There are 9 hidden switches. A switch that is on adds its own fixed numbers to the row, and there is some noise. The rows also spread widely along 13 directions, which tell nothing about the answers.
In the rows, 128 means zero.
Known rows, each followed by its switches (1 for on, 0 for off):
125; 93; 127; 153; 127; 97; 150; 106; 125; 114; 143; 125; 177; 130; 130; 115; 150; 119; 130; 103; 142; 139; 132; 135; 121; 132; 109; 140; 133; 97; 160 -> 1 0 1 1 0 1 0 1 1
121; 131; 93; 99; 178; 115; 114; 217; 125; 116; 108; 101; 101; 160; 123; 141; 126; 150; 121; 138; 134; 121; 116; 145; 108; 135; 116; 153; 111; 132; 156 -> 0 1 0 0 1 1 0 1 1
117; 132; 145; 106; 142; 120; 145; 132; 150; 120; 122; 127; 127; 108; 121; 134; 136; 133; 121; 117; 149; 151; 131; 145; 104; 140; 102; 133; 132; 92; 146 -> 0 1 1 1 1 0 0 1 1
83; 138; 120; 118; 161; 170; 153; 120; 118; 182; 164; 97; 153; 106; 116; 121; 93; 98; 73; 164; 82; 148; 176; 110; 131; 117; 132; 106; 124; 108; 122 -> 0 0 1 0 0 1 1 1 0
105; 148; 136; 92; 155; 131; 133; 170; 152; 129; 183; 138; 130; 96; 137; 104; 154; 130; 156; 132; 95; 119; 116; 123; 124; 135; 115; 172; 112; 169; 98 -> 1 1 1 0 1 1 0 1 1
106; 157; 138; 121; 167; 120; 124; 175; 142; 164; 124; 91; 117; 103; 107; 90; 139; 112; 102; 118; 106; 167; 145; 129; 132; 153; 111; 156; 121; 128; 118 -> 0 1 1 0 0 1 1 0 1
122; 101; 101; 135; 162; 128; 121; 121; 125; 150; 180; 116; 143; 111; 97; 107; 127; 130; 135; 127; 107; 108; 141; 150; 88; 130; 108; 117; 132; 100; 124 -> 0 0 0 0 1 1 1 0 1
87; 139; 129; 97; 189; 155; 123; 152; 161; 150; 168; 113; 94; 92; 98; 139; 106; 149; 125; 149; 122; 147; 151; 168; 87; 127; 111; 144; 136; 124; 115 -> 1 1 1 1 1 1 1 1 0
103; 134; 117; 156; 157; 128; 142; 139; 95; 185; 164; 143; 128; 108; 137; 98; 82; 66; 160; 141; 109; 150; 202; 167; 130; 121; 126; 142; 119; 127; 140 -> 1 1 1 0 1 1 0 1 1
79; 145; 188; 144; 130; 118; 124; 141; 158; 132; 140; 135; 117; 105; 139; 103; 153; 153; 123; 113; 141; 179; 129; 120; 138; 117; 129; 175; 132; 173; 113 -> 1 0 0 0 0 1 1 0 0
77; 158; 158; 98; 166; 140; 143; 111; 165; 139; 191; 126; 128; 124; 170; 135; 150; 139; 115; 142; 111; 120; 139; 110; 135; 106; 131; 135; 98; 157; 96 -> 0 1 1 1 0 0 0 1 1
132; 126; 130; 111; 169; 94; 117; 178; 137; 150; 92; 98; 121; 153; 118; 95; 153; 111; 74; 107; 114; 141; 87; 83; 127; 158; 135; 151; 115; 107; 112 -> 0 1 1 0 1 0 1 0 0
118; 145; 131; 124; 156; 119; 140; 172; 121; 150; 146; 119; 144; 113; 130; 89; 143; 79; 116; 124; 84; 140; 143; 94; 143; 154; 121; 158; 120; 128; 94 -> 0 1 0 0 1 1 1 1 1
144; 136; 98; 107; 132; 136; 135; 182; 125; 124; 149; 136; 134; 101; 117; 104; 120; 100; 155; 142; 94; 116; 126; 121; 138; 150; 118; 153; 137; 152; 110 -> 0 0 1 0 0 1 0 1 1
158; 146; 109; 121; 138; 121; 128; 174; 141; 115; 132; 109; 128; 87; 122; 105; 164; 102; 145; 136; 116; 127; 158; 146; 167; 166; 99; 169; 133; 147; 107 -> 0 1 1 1 1 1 1 1 1
99; 149; 130; 91; 186; 132; 149; 170; 132; 149; 155; 121; 116; 139; 146; 126; 110; 111; 103; 142; 92; 125; 121; 92; 105; 130; 136; 125; 111; 119; 101 -> 0 1 1 1 0 0 1 0 0
121; 125; 151; 157; 155; 105; 119; 114; 133; 146; 145; 126; 138; 132; 160; 90; 149; 135; 106; 118; 141; 137; 126; 116; 138; 123; 147; 132; 147; 123; 101 -> 1 1 0 1 1 0 0 0 0
130; 109; 146; 149; 118; 112; 152; 79; 123; 141; 147; 146; 176; 108; 132; 95; 137; 87; 118; 115; 131; 146; 140; 121; 132; 136; 126; 129; 144; 88; 126 -> 1 0 1 1 1 1 0 1 1
110; 134; 155; 108; 126; 148; 141; 89; 162; 124; 165; 153; 126; 112; 172; 150; 133; 119; 119; 165; 125; 121; 130; 103; 160; 97; 146; 126; 129; 155; 84 -> 0 1 1 1 0 0 1 1 0
58; 149; 145; 107; 183; 150; 140; 156; 159; 128; 190; 111; 141; 113; 129; 135; 141; 141; 94; 135; 98; 139; 158; 99; 122; 122; 112; 155; 115; 153; 96 -> 0 0 1 1 1 1 1 1 1
142; 137; 136; 115; 129; 124; 124; 155; 144; 116; 103; 103; 160; 97; 127; 87; 177; 143; 77; 126; 137; 143; 105; 93; 157; 150; 121; 139; 164; 117; 117 -> 0 1 1 1 1 0 1 0 1
149; 133; 121; 115; 130; 127; 127; 160; 131; 124; 134; 144; 125; 91; 133; 107; 133; 95; 152; 151; 107; 122; 139; 133; 156; 135; 120; 158; 132; 153; 97 -> 1 1 0 0 1 1 1 0 1
95; 167; 164; 100; 153; 152; 139; 138; 174; 137; 143; 129; 93; 88; 124; 133; 118; 134; 111; 140; 123; 160; 150; 125; 129; 133; 122; 141; 137; 145; 90 -> 0 0 1 1 0 0 1 0 0
125; 144; 110; 144; 155; 125; 148; 142; 103; 155; 144; 125; 126; 144; 157; 126; 95; 89; 112; 149; 117; 128; 167; 124; 135; 139; 134; 105; 134; 94; 121 -> 0 0 1 0 0 1 1 1 1
99; 119; 112; 117; 195; 114; 132; 197; 123; 148; 123; 115; 95; 150; 106; 145; 92; 110; 126; 130; 115; 151; 147; 147; 86; 134; 115; 158; 109; 111; 141 -> 1 1 0 0 1 1 1 1 0
132; 118; 124; 159; 99; 123; 146; 120; 79; 160; 128; 142; 148; 114; 165; 84; 115; 111; 150; 144; 153; 139; 144; 148; 126; 103; 142; 110; 133; 113; 195 -> 0 1 0 0 1 0 1 0 0

New rows. What belongs after each?
124; 131; 123; 89; 141; 148; 142; 119; 144; 143; 160; 130; 110; 99; 117; 132; 113; 131; 139; 151; 132; 122; 125; 159; 86; 128; 123; 120; 124; 107; 143 -> 0 0 1 1 1 1 1 1 0
99; 172; 176; 107; 141; 113; 120; 146; 158; 161; 128; 107; 124; 111; 146; 77; 174; 130; 93; 112; 130; 167; 110; 112; 146; 143; 135; 165; 108; 148; 117 -> 0 1 1 0 1 1 0 1 1
114; 133; 134; 140; 113; 124; 123; 153; 144; 90; 129; 110; 149; 104; 158; 125; 183; 179; 127; 137; 175; 144; 138; 148; 163; 115; 107; 164; 142; 165; 172 -> 0 1 1 1 1 1 1 1 1
134; 124; 144; 130; 131; 90; 163; 93; 129; 116; 150; 130; 153; 145; 174; 127; 157; 123; 111; 108; 154; 120; 112; 118; 99; 148; 118; 105; 122; 57; 142 -> 0 0 1 1 1 1 1 1 1
122; 171; 166; 88; 147; 127; 159; 121; 148; 140; 147; 145; 98; 114; 174; 131; 123; 103; 127; 147; 125; 137; 129; 133; 121; 140; 135; 129; 113; 111; 90 -> 1 1 0 1 1 1 0 1 0
105; 117; 149; 120; 121; 131; 166; 119; 126; 99; 135; 122; 193; 106; 152; 125; 158; 124; 97; 139; 119; 144; 134; 92; 150; 113; 108; 137; 131; 117; 138 -> 1 1 0 1 0 1 1 0 1
119; 126; 156; 101; 116; 117; 155; 108; 138; 154; 142; 144; 139; 116; 141; 105; 144; 72; 147; 127; 95; 134; 118; 107; 142; 122; 136; 155; 79; 149; 123 -> 0 1 0 0 0 0 0 1 0
129; 115; 139; 109; 136; 102; 132; 163; 147; 100; 108; 105; 165; 120; 118; 103; 186; 140; 105; 108; 134; 147; 98; 114; 133; 146; 106; 177; 124; 128; 147 -> 1 1 0 1 1 1 0 1 1
132; 145; 101; 103; 134; 150; 158; 165; 102; 119; 106; 100; 138; 137; 166; 149; 109; 126; 93; 187; 135; 126; 142; 123; 147; 118; 131; 108; 133; 110; 167 -> 0 1 0 1 0 1 1 1 0
66; 162; 148; 139; 159; 145; 172; 118; 120; 153; 190; 93; 171; 108; 167; 114; 145; 111; 105; 143; 98; 148; 205; 126; 149; 114; 107; 124; 96; 132; 137 -> 0 1 0 1 0 1 0 1 1
130; 121; 150; 118; 132; 78; 141; 110; 126; 145; 114; 139; 132; 163; 173; 112; 151; 87; 125; 113; 135; 124; 107; 109; 140; 121; 142; 139; 67; 121; 145 -> 0 1 1 0 1 0 0 0 1
95; 124; 125; 131; 162; 113; 134; 153; 121; 142; 112; 98; 137; 170; 152; 128; 129; 135; 86; 132; 144; 147; 129; 113; 138; 110; 144; 141; 108; 130; 170 -> 0 1 1 1 0 0 0 1 0
150; 137; 124; 104; 119; 111; 116; 148; 123; 128; 117; 142; 102; 146; 173; 114; 137; 121; 138; 154; 144; 104; 98; 129; 150; 114; 156; 143; 99; 159; 139 -> 0 0 0 0 1 1 1 0 1
123; 130; 112; 140; 171; 122; 90; 141; 146; 167; 134; 102; 108; 133; 109; 104; 129; 138; 101; 130; 129; 136; 135; 146; 136; 135; 136; 132; 150; 126; 107 -> 0 1 1 0 0 0 0 1 1
148; 170; 134; 110; 128; 128; 150; 124; 114; 146; 143; 135; 122; 122; 206; 106; 122; 110; 120; 169; 138; 115; 129; 127; 153; 128; 150; 101; 133; 109; 118 -> 1 1 1 1 0 1 1 0 1
128; 120; 113; 144; 144; 125; 149; 117; 117; 144; 120; 125; 131; 116; 116; 136; 92; 90; 132; 134; 139; 151; 183; 166; 126; 133; 109; 114; 144; 81; 151 -> 0 1 1 1 0 0 0 1 1
84; 160; 161; 102; 185; 114; 135; 116; 148; 175; 163; 103; 124; 146; 161; 101; 152; 133; 80; 124; 125; 139; 124; 115; 116; 128; 141; 132; 92; 111; 120 -> 1 1 1 1 1 0 0 1 1
128; 110; 131; 160; 123; 111; 109; 146; 125; 133; 93; 120; 128; 112; 99; 97; 130; 148; 122; 110; 163; 163; 134; 150; 127; 130; 121; 143; 160; 125; 163 -> 0 0 0 0 1 0 0 0 0
115; 100; 100; 116; 130; 139; 143; 152; 108; 139; 140; 117; 176; 132; 114; 104; 132; 97; 117; 146; 96; 123; 134; 98; 145; 108; 135; 153; 105; 152; 167 -> 0 0 0 1 0 0 1 1 1
103; 142; 131; 96; 124; 151; 155; 195; 107; 144; 152; 149; 162; 84; 130; 75; 126; 109; 144; 145; 90; 146; 118; 92; 122; 122; 124; 165; 135; 154; 145 -> 1 1 0 0 1 0 1 1 1
97; 103; 148; 155; 148; 102; 131; 130; 133; 159; 172; 146; 162; 117; 101; 68; 138; 80; 142; 81; 92; 156; 123; 96; 113; 141; 126; 171; 129; 135; 98 -> 0 0 1 0 0 1 0 1 1
68; 158; 168; 129; 165; 115; 157; 178; 134; 141; 167; 139; 121; 107; 139; 108; 126; 109; 140; 104; 104; 164; 158; 107; 104; 143; 107; 164; 108; 144; 113 -> 0 0 1 0 1 1 1 0 0
168; 150; 158; 126; 103; 117; 147; 96; 141; 145; 122; 152; 124; 68; 140; 82; 138; 84; 147; 126; 138; 149; 137; 145; 150; 156; 124; 129; 152; 107; 97 -> 1 1 1 1 1 0 0 0 0
145; 133; 104; 114; 146; 141; 134; 114; 128; 138; 139; 119; 109; 116; 139; 141; 108; 123; 131; 165; 135; 109; 158; 169; 125; 120; 120; 95; 132; 99; 136 -> 0 1 0 1 0 0 1 0 1
149; 105; 113; 118; 125; 121; 146; 98; 111; 161; 160; 128; 159; 127; 154; 91; 131; 102; 128; 148; 119; 111; 95; 125; 116; 119; 154; 114; 125; 94; 148 -> 1 1 1 1 0 1 1 1 0
97; 108; 130; 132; 160; 103; 151; 131; 123; 125; 124; 92; 174; 156; 145; 126; 159; 101; 82; 121; 111; 139; 147; 97; 149; 117; 117; 145; 81; 118; 150 -> 0 1 0 1 0 1 1 0 1
139; 135; 150; 109; 109; 126; 138; 76; 145; 159; 188; 156; 127; 95; 146; 91; 154; 105; 163; 131; 115; 102; 112; 133; 114; 131; 132; 124; 110; 124; 108 -> 0 0 0 0 1 0 1 1 1
105; 126; 116; 118; 168; 148; 92; 160; 150; 151; 187; 137; 110; 80; 104; 88; 122; 146; 157; 143; 117; 125; 129; 152; 111; 111; 132; 160; 149; 177; 102 -> 0 1 1 1 1 1 1 0 1
146; 118; 83; 110; 156; 139; 124; 168; 105; 147; 171; 146; 143; 119; 138; 90; 109; 106; 138; 159; 87; 79; 105; 95; 118; 125; 143; 115; 147; 125; 97 -> 0 1 1 0 1 0 1 0 1
135; 159; 109; 91; 158; 146; 136; 183; 136; 150; 141; 110; 97; 76; 96; 110; 115; 115; 156; 150; 103; 136; 155; 179; 109; 159; 98; 150; 126; 128; 125 -> 1 1 0 0 1 1 0 1 0
98; 125; 134; 117; 160; 145; 141; 131; 124; 156; 132; 153; 108; 117; 119; 143; 66; 91; 124; 155; 111; 151; 166; 137; 116; 105; 128; 123; 133; 112; 114 -> 1 1 0 0 0 0 1 0 1
150; 105; 85; 125; 125; 136; 102; 189; 118; 117; 99; 132; 129; 101; 84; 104; 115; 127; 148; 147; 128; 127; 135; 143; 148; 124; 123; 161; 150; 170; 148 -> 0 0 0 0 1 0 0 0 1
140; 118; 128; 120; 123; 121; 130; 103; 150; 125; 153; 135; 138; 101; 140; 119; 159; 118; 144; 139; 135; 117; 137; 148; 148; 125; 119; 147; 122; 136; 125 -> 1 1 1 1 1 0 1 1 1
106; 86; 162; 122; 130; 109; 138; 102; 148; 142; 93; 113; 163; 114; 74; 107; 148; 121; 78; 94; 126; 174; 109; 108; 103; 133; 113; 148; 120; 85; 150 -> 1 0 0 0 1 0 1 0 0
114; 137; 134; 148; 122; 127; 109; 134; 138; 152; 152; 130; 136; 105; 153; 91; 162; 98; 139; 146; 114; 133; 166; 119; 205; 109; 142; 177; 108; 207; 110 -> 0 1 1 0 1 0 1 1 1
109; 167; 143; 86; 117; 148; 180; 151; 123; 108; 147; 139; 152; 108; 197; 134; 136; 102; 128; 171; 109; 125; 146; 95; 168; 116; 128; 139; 100; 159; 128 -> 0 1 1 1 1 1 0 1 0
108; 169; 142; 106; 171; 116; 147; 180; 148; 132; 187; 123; 122; 112; 151; 103; 155; 132; 133; 113; 95; 124; 113; 103; 98; 170; 104; 139; 137; 113; 77 -> 0 1 1 0 0 1 1 1 1
102; 141; 143; 115; 158; 127; 137; 115; 153; 130; 175; 107; 148; 112; 168; 116; 170; 124; 113; 147; 103; 116; 152; 119; 172; 115; 126; 155; 90; 173; 93 -> 1 1 1 1 1 1 0 0 0
121; 145; 145; 147; 96; 135; 160; 131; 112; 119; 148; 164; 134; 81; 142; 116; 108; 117; 179; 131; 148; 155; 169; 162; 121; 129; 102; 128; 159; 121; 154 -> 0 0 0 0 0 1 0 1 1
116; 121; 129; 107; 110; 133; 145; 188; 124; 108; 96; 136; 157; 96; 104; 104; 126; 129; 136; 123; 141; 168; 111; 120; 126; 125; 112; 166; 153; 142; 184 -> 0 1 1 1 0 0 0 1 1
136; 112; 154; 114; 83; 133; 158; 63; 129; 131; 137; 168; 154; 96; 163; 121; 130; 110; 146; 151; 144; 127; 112; 134; 127; 104; 136; 110; 133; 106; 143 -> 1 1 0 0 1 0 0 1 0
122; 111; 111; 141; 120; 135; 129; 149; 116; 127; 132; 114; 161; 97; 138; 106; 149; 143; 133; 150; 132; 129; 147; 138; 160; 108; 119; 148; 133; 160; 165 -> 1 1 1 0 1 0 1 0 0
132; 138; 144; 140; 133; 104; 123; 89; 140; 151; 96; 97; 124; 158; 146; 128; 146; 128; 69; 127; 158; 143; 133; 130; 153; 135; 139; 108; 120; 88; 135 -> 0 0 0 0 0 0 0 1 1
121; 93; 124; 141; 143; 80; 153; 139; 115; 102; 110; 128; 151; 182; 163; 153; 150; 96; 124; 114; 129; 122; 130; 103; 138; 123; 121; 148; 83; 116; 152 -> 0 1 0 0 1 0 0 1 0
126; 158; 97; 122; 146; 161; 161; 206; 93; 125; 145; 133; 141; 101; 152; 117; 83; 104; 123; 174; 107; 139; 157; 103; 135; 140; 128; 119; 183; 119; 118 -> 0 1 1 1 0 1 1 1 0
112; 151; 86; 100; 171; 162; 130; 220; 112; 129; 175; 95; 160; 105; 133; 88; 144; 165; 103; 160; 95; 105; 122; 97; 116; 136; 120; 132; 163; 140; 131 -> 0 1 0 1 1 0 1 1 1
150; 126; 64; 130; 154; 122; 146; 146; 96; 131; 166; 81; 153; 153; 155; 132; 145; 122; 120; 158; 104; 76; 158; 143; 131; 143; 108; 98; 103; 93; 153 -> 0 0 0 0 0 1 1 1 1
112; 167; 180; 106; 115; 134; 154; 85; 140; 188; 162; 127; 128; 98; 170; 81; 150; 104; 120; 142; 112; 146; 123; 122; 137; 124; 148; 123; 103; 123; 120 -> 1 1 0 0 0 0 1 1 0
121; 116; 124; 150; 130; 120; 126; 138; 125; 151; 173; 148; 148; 97; 120; 87; 136; 67; 160; 123; 91; 130; 161; 116; 157; 133; 127; 172; 121; 166; 96 -> 0 0 1 0 1 1 1 1 1
146; 132; 105; 121; 132; 150; 119; 122; 129; 141; 140; 123; 126; 94; 118; 112; 108; 166; 115; 159; 164; 129; 124; 173; 102; 131; 127; 100; 188; 81; 150 -> 1 0 1 1 1 1 1 1 1
144; 125; 101; 153; 141; 124; 130; 176; 111; 116; 143; 150; 117; 130; 145; 130; 107; 111; 148; 147; 125; 116; 148; 125; 133; 140; 128; 136; 164; 132; 100 -> 0 0 0 0 1 1 1 1 0
117; 121; 136; 115; 109; 135; 132; 144; 126; 153; 156; 134; 172; 90; 131; 68; 155; 103; 134; 138; 96; 141; 106; 99; 159; 116; 141; 170; 128; 168; 131 -> 1 1 1 0 0 1 1 1 1
119; 171; 116; 116; 150; 150; 102; 200; 134; 146; 117; 115; 98; 116; 141; 104; 112; 159; 104; 162; 138; 142; 123; 124; 153; 130; 147; 137; 169; 160; 119 -> 0 1 1 0 0 0 0 1 1
101; 119; 172; 125; 127; 105; 139; 121; 160; 124; 132; 153; 115; 104; 125; 123; 134; 111; 160; 103; 135; 164; 122; 139; 118; 122; 113; 165; 111; 146; 120 -> 0 1 1 0 0 1 0 0 0
140; 128; 108; 122; 169; 133; 107; 111; 154; 143; 142; 107; 118; 140; 144; 145; 128; 96; 80; 169; 109; 111; 152; 116; 183; 124; 149; 127; 128; 133; 61 -> 0 1 1 1 0 1 1 1 1
116; 164; 135; 104; 145; 150; 166; 149; 119; 134; 134; 113; 154; 118; 177; 128; 123; 94; 76; 174; 98; 141; 149; 80; 172; 130; 140; 125; 137; 124; 97 -> 1 1 1 1 0 1 1 1 0
137; 115; 101; 140; 161; 124; 111; 111; 137; 144; 141; 98; 115; 139; 143; 136; 133; 139; 107; 155; 142; 110; 147; 151; 147; 115; 138; 110; 130; 122; 127 -> 0 1 1 1 0 0 1 0 0
135; 90; 133; 128; 122; 88; 121; 83; 126; 138; 159; 161; 131; 160; 164; 99; 138; 124; 163; 114; 160; 102; 72; 141; 100; 96; 160; 131; 97; 131; 163 -> 0 0 1 1 0 1 0 0 1
98; 147; 118; 109; 176; 143; 130; 161; 135; 150; 165; 80; 158; 109; 131; 93; 158; 152; 75; 143; 106; 133; 132; 114; 126; 139; 121; 137; 136; 119; 124 -> 1 1 1 1 1 1 1 1 1
177; 120; 119; 136; 94; 127; 129; 88; 131; 142; 156; 139; 139; 84; 151; 92; 158; 105; 167; 153; 133; 108; 140; 162; 164; 125; 133; 135; 136; 140; 127 -> 1 1 0 1 1 0 1 1 0
117; 110; 145; 155; 129; 110; 145; 113; 116; 160; 157; 158; 151; 121; 142; 94; 129; 46; 145; 122; 89; 141; 156; 93; 154; 123; 138; 155; 108; 144; 95 -> 0 1 0 0 1 0 1 1 0
120; 141; 123; 87; 161; 139; 149; 134; 139; 165; 170; 111; 127; 86; 98; 106; 131; 84; 144; 134; 87; 130; 159; 159; 99; 145; 100; 142; 90; 108; 130 -> 0 1 0 1 1 1 1 1 1
105; 140; 112; 145; 149; 146; 161; 177; 102; 104; 157; 141; 154; 109; 151; 132; 97; 121; 137; 151; 121; 140; 173; 122; 127; 130; 106; 120; 181; 114; 121 -> 0 1 0 1 0 1 0 1 1
128; 135; 165; 115; 106; 132; 125; 124; 146; 154; 146; 165; 131; 77; 135; 73; 137; 109; 137; 135; 122; 155; 87; 106; 135; 125; 152; 158; 158; 147; 95 -> 1 1 1 0 1 1 1 1 0
136; 172; 134; 146; 106; 143; 142; 167; 126; 133; 135; 108; 146; 64; 145; 85; 159; 131; 137; 147; 127; 155; 175; 143; 179; 152; 101; 146; 167; 147; 132 -> 1 1 0 0 0 0 1 1 1
108; 104; 151; 146; 122; 101; 142; 103; 135; 112; 148; 130; 182; 145; 159; 116; 178; 117; 94; 114; 122; 127; 117; 77; 150; 118; 130; 144; 113; 126; 118 -> 0 0 0 0 1 1 1 1 1
